The first 5 rows are patterns. Each new row is the sum of 2 different patterns, raised or lowered, with some noise. Before adding, each is slid sideways (what falls off one end comes back at the other) and multiplied by a number that may be negative. Names go in the order of the patterns.
In the rows, 128 means zero.
Some rows, each with the names of its patterns after it:
[124 138 116 131 139 175 120 146 101 133 114  94 137 117 139 133 105 141
 104 160 116 137 134 148 107 151 117 120 146 149 130 131 128 102 129 139
 101 126 150 147 125]
q_523
[122 124 113 126 101 147 108 105 137 124 147 129  87 156 149 132 128 145
 121 112  81 155 147 141 104 167 131 123 131 112 145 134 115 129 116 122
 151 156 138 142 118]
q_521
[148 103 141 101 137 129 122 119 149 104 139 149 137 154 169  99  88 133
 156 142 130 150 127  98 107 131 138 118 119 110 140  98 106 140 139 114
 127 127 166 120 161]
q_211
[154 125 145 140 140 158  76 126 123 116  90  97 156 142 117 122 134 149
 146  65 144 126 134 136 108 149  99 103 130 129 135 145 114 135 157 160
 139 132 131 146 142]
q_598
[115 128 145 110 127 145 119 114 128 122 187 115 153 121 140 121 123 132
  85 161 159 132 109 114 159 116 153 111 149 142 131 133 146 145 132 132
 143 164 148 143 153]
q_68

New rows. What belongs after each?
[ 78 145  81 103 128  96 112 112  79 132 149 116 104 147 110  82  62 137
 130 115 104 141 105  72 122  86 146 113 113 143  97 118 123 131 139 113
 126  82 119  95 105]
q_523 q_521
[194 140 144 181 180 198 121 147 188 187 179 152 197 140 137 130 192 190
 192 138 205 193 190 179 157 185 189 165 188 157 177 197 201 200 137 160
 160 157 128 143 165]
q_521 q_598
[157  92 162 108 104 134 141 146 145 115 146 183 173 149 150 118 144 151
 135 120 157 130 124 155  71 172 112 135  83 104 148 134 118  85 158 172
 144  46 130 148 122]
q_598 q_68
[100 109 128 117 146 123  99 189 132 113 120 159 152 102 130 134 125  81
 125 100 197 113 142 158 115 153 106 144 168 116 152  95 127 131 118  93
 126 101 137 132 100]
q_523 q_598
[129 132 112  90 106 117 105 113 118 151  98  97  84 123  81  98 134 117
 119 122 115 115 124 138 127 108  59 122  92 133 117 128 134 119 170  83
 113 134 130 130  83]
q_521 q_68
[157 121 159  97 163 133 135 110 128 132 123 126 141 117 121 146 130 134
 145  98 121 140 127 121 100 148  99 109 140 156 133 139  71 151 130 103
 131 131 127 113  71]
q_523 q_521
[137 148  54  92 105  93  94 101 146 144 110 135 107 155 152  57 134 101
 125 160  80 118  91  97 103 127 138 171  83 106 132 165  92 120 124 130
 143 125 112 142 128]
q_521 q_598
[111 149 168 152  78  94 144 113 148 104 159 112 106 178 104 110 147 138
 155 133 176 121 154 116 139 145 156 113 135 141 142 149  50 113 115  97
 108 103 144 167 125]
q_598 q_68
[167  79 115 144 139 142 110 120 119 125 144 110  99 114 131 107 133 140
 118 143 135 192  99 160 126 120 118  80 131 158 108 109 100 138  91 158
 132 181 104 122  96]
q_523 q_521
[103 131 104  92 143  78 100 119  93 148  90 131  86 123  85 120  84 108
  85  98  85 113 119 107  85  98 128  90  98 153 127  87  87 118 117 115
 109 130 116  61 106]
q_523 q_211
[136 116  98  55 115  71 100 140 103 151 107 130 105 135 110 128 104  80
 104 116  55 124 147 107  73 105 120 122  93 125 122 124  78 121 125 128
 111 129 129 111 101]
q_521 q_211
[126 175 127 128  67 150 114 146 158 158 128  87  95 157  94 139 153 118
 152 146 160 157 135 150 158 122 131 122 135 154 151 167  94 134 154 103
 114 124 154 150 104]
q_521 q_598
[ 61 128 137  95  99  95  94  55 114 114 148 100 111 140 107 129  89 124
 144  87 117  93 116  99  77  94  99  75 130 102 112  84 104 111 115 110
 122  90 114 102  71]
q_523 q_211
[182 148 238 140 133 164 173 192 143 169 147 175 142 172 184 169 163 145
 159 160 143 133 131 167 129 161 175 149 198 169 122 195 195 172 174 127
 174 130 139 177 188]
q_521 q_68
[ 89  74  77 116 100  72  99  98 105  91  37 103  52 153  92 112 118 128
 168  49  63 107 124 110  53  99 128 103  85  82  94 114  68 107 121  96
  86  61  70  98  71]
q_598 q_68
[114 125 166 152 124 135 114  96 104 138 114 105  96 148 124 105 116  88
 139 111 104 114  89 169 143 151 144 171 149  93 111 124 129  99 118  94
 168 118 126 133 117]
q_521 q_598
[ 97 139 135 186 123 107 128 150 121  98 151 111 122  88 133 158 119 130
 152 135 129 149  96 164 123 108 145 137 124 154 154 113 143 127 100 121
 132 142 101 143 119]
q_523 q_521
[100  98 182 107 169 109 133 137 113 146 143 126  93 140 129 140 103  91
 120 107 138 109 125 122 104 132 123 126 117 102 181 150 141 144 174 143
  99 123 121 129 132]
q_598 q_68
[ 89 121 145 139 114 110 113 136 126 110 139 120 162 123 139 138 159 128
 113  96 126 153 115 131 108 178 119 138 110 136 138  96 147 133 100 149
 147 111 121 112 105]
q_211 q_598
[129  56 175 170 136 119 111 150  96 120 164 155 140 141 134 150 173 150
 171 158 129 141 159 157 138 118 152 121 144 116 126 155 120 108 119 164
 131 147 122 125 147]
q_211 q_598
[170 102 131 128 113 118  86 147 165 139 123 144 157 190  76 184 156 125
 158  97 167 116 112 134 161 127 166 146 155 189 205 125 109 148 181 165
 165 157 154 125 133]
q_211 q_598
[122 118 120 110 175 130 110 138 140 159 150  87 183 174 131 127 161 129
 120  63 169 132 134 130 167 158 124 139 123 160 127 138 130 109 121 140
 133 165 180 123 111]
q_521 q_211
[152 140 140 137 132 143 165 122 102 161 133 131 154 172 172 129 114 121
 179 116 141 149 137 139 123 141 136 140 171 163 118 110 139 117 152 157
 180 150 158 147 127]
q_523 q_521
[123 176 130 123 140  91 130 192 183 127 111 157 136 146 135 188 173 146
 140 168 167 163 138 185 191 148 146 175 139 147 125 139 114 142 163 125
 169 132 185 144 172]
q_211 q_68
[112 135 160 133 144 127 159  90 142 129 116 135 122  86 167 198 159 117
 125 136 131 150 186 156 146 136 153 170 114 123 164 150  95 102 172 149
 128  95 148 121 129]
q_211 q_598
[ 84 118 149 128 120 120 164 107 122  99 165 113 106 113 129 131 106  76
 134  85 108 149  90 126 102 107 130 133 102 152 107 117  96 108  95 139
 158 101  88 135  98]
q_521 q_211
[168 132  89 133 105 145 121 159 151 149 101 160 125 137 141 173 148 123
 124 118 134 143  80 133 126 134 145 117 162 114 135 146 184 106 164  98
 120 111  79 112 141]
q_523 q_211
[180 166 166 194 224 163 163 174 187 170 197 182 216 165 169 188 151 146
 167 168 144 161 182 181 177 168 187 194 172 107 177 161 186 183 161 200
 152 172 163 186 193]
q_521 q_598
[137 129 142 119 103 136 124 140 140 112 105 131 122 189  98 153 118 136
 136  64 117  72 131 109  90 123 116 133 101 143 117 149  71 131 116 135
 135  99 135 102 122]
q_598 q_68
[157  94 144 135 112 144 110 188 144 159 150 101 127 115 132 106  99 109
 147 105 124 139 115 158 157  91  81 108 201 144 135 165 161 128  86 121
 150 124 117  97 126]
q_211 q_598
[ 89 116  87 119 128  81  77  73 103  84  81 100  76 102 114  94 115  85
 114  92 123  51 128  81  73  74  88  41 134 142  78  55  83  92  76 115
 124 109 117  87  91]
q_523 q_211
[136 129 121 128  93 116 125 136 140 118  85 121 140 165 142 133 144 144
 163 131 145 165 129 141 136  75 166  91  94  86  97 135 145 131 166 103
 124 130  90 102 121]
q_521 q_598
[135 140 114 127 109 118 111 132 153 160 116 132 163 145 143 141 169 141
 155 130 131 135 115 146 146  96 134 111 130  79 129 145 149 126 139 115
 164 138  74 158 144]
q_523 q_598
[171 167 137 148 138 154 176 125 136 164 155 139 166 142 176 136 113 129
 170 104 126 144 133 198 118 157 143 147 144 140 127  85 156 153 154 130
 133 178 133 177 115]
q_521 q_68
[150 176 126 155 160 128 121 106 115 173 169 151 120 126  99 134 130 196
 160 154 167 147 162 151 130 194 154 158 109 168 139 142  97 172  99 139
 174 120 149 135 143]
q_523 q_211
[127  71  61  94  61  73  54  73  58 101 111  68  41  74  70  37  55  97
  93  73  54  77  67  96  54  94  89  43 104  91  82  87  71 104  29  49
 107  71  98  54  64]
q_211 q_598
[118 105 143 123 122  65 147  82 136 127 134 147 154 136  61  99 141 149
 135 113 131  75 119 107 119 111 111  93 118  93  99 119 102  92 110 101
 163 116 134 153  99]
q_211 q_68
[109 135 140 152  89 171 106 104 137 120  92 157 167 102 104 125 104 106
 148 173 144 123 127 127 138 156 153 150 165  93 123 131 100 137  86 144
 101  89 164  96 181]
q_523 q_211
[148 135 124 130 145 116 109  94 162 146 139 119 138 122 126 106 106 143
 115  96 119 107 159 125 159 121 136 105 111 118  73 143 122 133  88  93
 150 107 154 106 103]
q_521 q_68
[129 122 132 145 139 118  91 102 122 106 146 133 126 110 136 144 130 143
 161 143 126 117 119 162 118  98 143 107 121 128 140 159 117  94 124 158
  80 110 132 123 144]
q_523 q_521
[163 133 190 124  92 128 122 105 126 126 116 155  94 132 154 133 157 165
  86  75 125 136 146 131 147 135 105 134 115 152 138 115 117 119 103 143
 117 120 112 126 113]
q_521 q_211
[122 183 104 185 171 106 142 100 122 143 116  94 119  98 139 146 124 141
 144 108  77 125 144 117 180 151 132 116 146 159 116 110 135 121 135  85
  94 198 123 119 125]
q_211 q_598
[149  99 136 178 235 159 153 189 158 156 158 192 210 151 181 148 189 178
 149 178 209 134 166 191 150 151 131 172 133 173 191 145 221 161 144 155
 177 151 185 167 143]
q_523 q_211
[120 126 155 133 138 138 119  87 163 142 172 145 144 165 127 136 126 112
 175 109 143 114 146 145 131  90 175 132 152 146 132 115 124  98 157 180
 145 108 194 142 114]
q_523 q_521
[171 162 187 174 144 170 150 141 205 154 157 137 143 131 125 184 195 168
 156 161 184 180 129 163 184 181 161 140 186 140 147 139 169 144 161 169
 158 203 181 170 169]
q_211 q_598
[ 57 155 174 159 102 156 138 130 146  99 169 153 104 118 128 122 152 123
 142 113 101 141 110 135 116 100 153 113  86 159 114 129 122  65 121 172
 166 121 119 107 109]
q_521 q_211
[ 97  88  62 101  91  91  36  60  72  89  36  57  87  49  72  72  83  76
  76  86 113  49  82  82  42  96  59  87  89  74  95  78  75 105  84  86
  82 110  87  21  62]
q_521 q_211
[107 137 108  83 134  87  90  96  90  76 160 112 153  75  80 107 114  88
 120 111 102 116  76 112 115  83  94 105  79  76  82  81  97 114 100 112
 100 111 127 129 133]
q_521 q_598
[ 61  55  60  43 100  49  44 106  92  53  85  92 118  77  67 107  36 100
  44  95  85  72 102  77  32  87 115  99  78 129  34  54  67  96  90  77
  87  66  49  58  72]
q_211 q_68
[159 152 159 148 135 147 162 132 176  90 145 139 159 163 159 121 173 205
 132 128 165 161 149  87 187 149 177 114 177 151 143 142 128 165 154 130
 125 126 135 154 188]
q_521 q_68
[150 167 152 134 152 101 137 144 136 124 168 116 142 130 152 151 197 111
 112 169 160 157 133 157 156 101 136 123 155 124 128 112 162  96 128 158
 138 116 139 137 175]
q_523 q_211
[177 151 137 157 172 173 150 155 155 197 167 168 175 126 200 176 147 170
 205 176 125 149 163 219 142 168 141 223 142 158 161 110 210 175 185 161
 147 191 143 170 155]
q_598 q_68
[136 133 100 145 121 187 103 123 126 161  85 146 124 120 155 135 126 141
 128 116 134 125  88 123 139 150 132 129 150 122 151 124 180 136 136 107
 120 117 128 117 107]
q_523 q_521
[ 84 132 142 122 141 103 132 125 116 151 145  98 104 121 144 136 161 148
 131 140 137 119 151 148 117 149  97 137 182 111 131 154 111  88 143 164
 186 109 129 118 134]
q_521 q_211
[103  88  75  75 107  69  88  97  95 124 124  65  64  71  98 100  64  93
  89  46  50  78  81 114  59  83  82  62  54  81  88  31 101  99 110  55
  92 113  47 106  42]
q_211 q_68
[114 130 127  99 129 149 137 119 126 154 124 132 147 141 109 146  76 118
 122  79 111 107 119 174  84 152  89 151 100 119 124  91 131 163 111  91
 116 161 105 141  99]
q_523 q_68
[148 128 132 101 141 152 145 145 159 100 115 129 150 140 119 198 141 125
 135 173 172 111 123 138 153 115 109 136 200 118 142 137 161 152 148 179
 143 149 120 140 128]
q_211 q_598
[165 118 113 138 142  83  90 146 147 107 143 125 157  77 173 133 135 138
 119 175 123 139 114 148 131 129 177 109 168 162  96  74 157 137 155 142
 136 110 100 109 133]
q_523 q_211
[126 119 109 172 148 144 136 171 158 103 138 168 148 141 110 115 191 106
 136 106 142 140  97 170 156 149 137  94 141 165 133 107 118 117 118  97
 139 137 122 118 150]
q_521 q_598
[145 180 150 116 124 166 143 167  83 166 146 143 147 137 164 122 124 150
 167 155 161 148 132 156 171 132 140 151 142 136 154 131 191 137 164 151
 112 132 132 135  77]
q_598 q_68
[147 131 149  91 164 127 138 150 103 157 114 149 126 152 116 152 104 110
 170 154 157 142 115 161 123 187 118 158 153 163 143 104 120 123 138 115
 105 165 149 100 130]
q_523 q_598
[147 104 134  76 131 135 112 124 119 136 110 107 104  97 119 122 120 133
 147 159 133 149 107 154 152 134 123 119 131 167 121  65 119 118 100  98
 112 184 109  97 107]
q_521 q_598
[135 135 152 157 207  96 178 142 162 149 132 168  93 159 174 153 137 148
 167 141 189 159 175 161 152 166 173 179 149 165 169 185 185 127 166 132
 138 138 115 169 173]
q_598 q_68
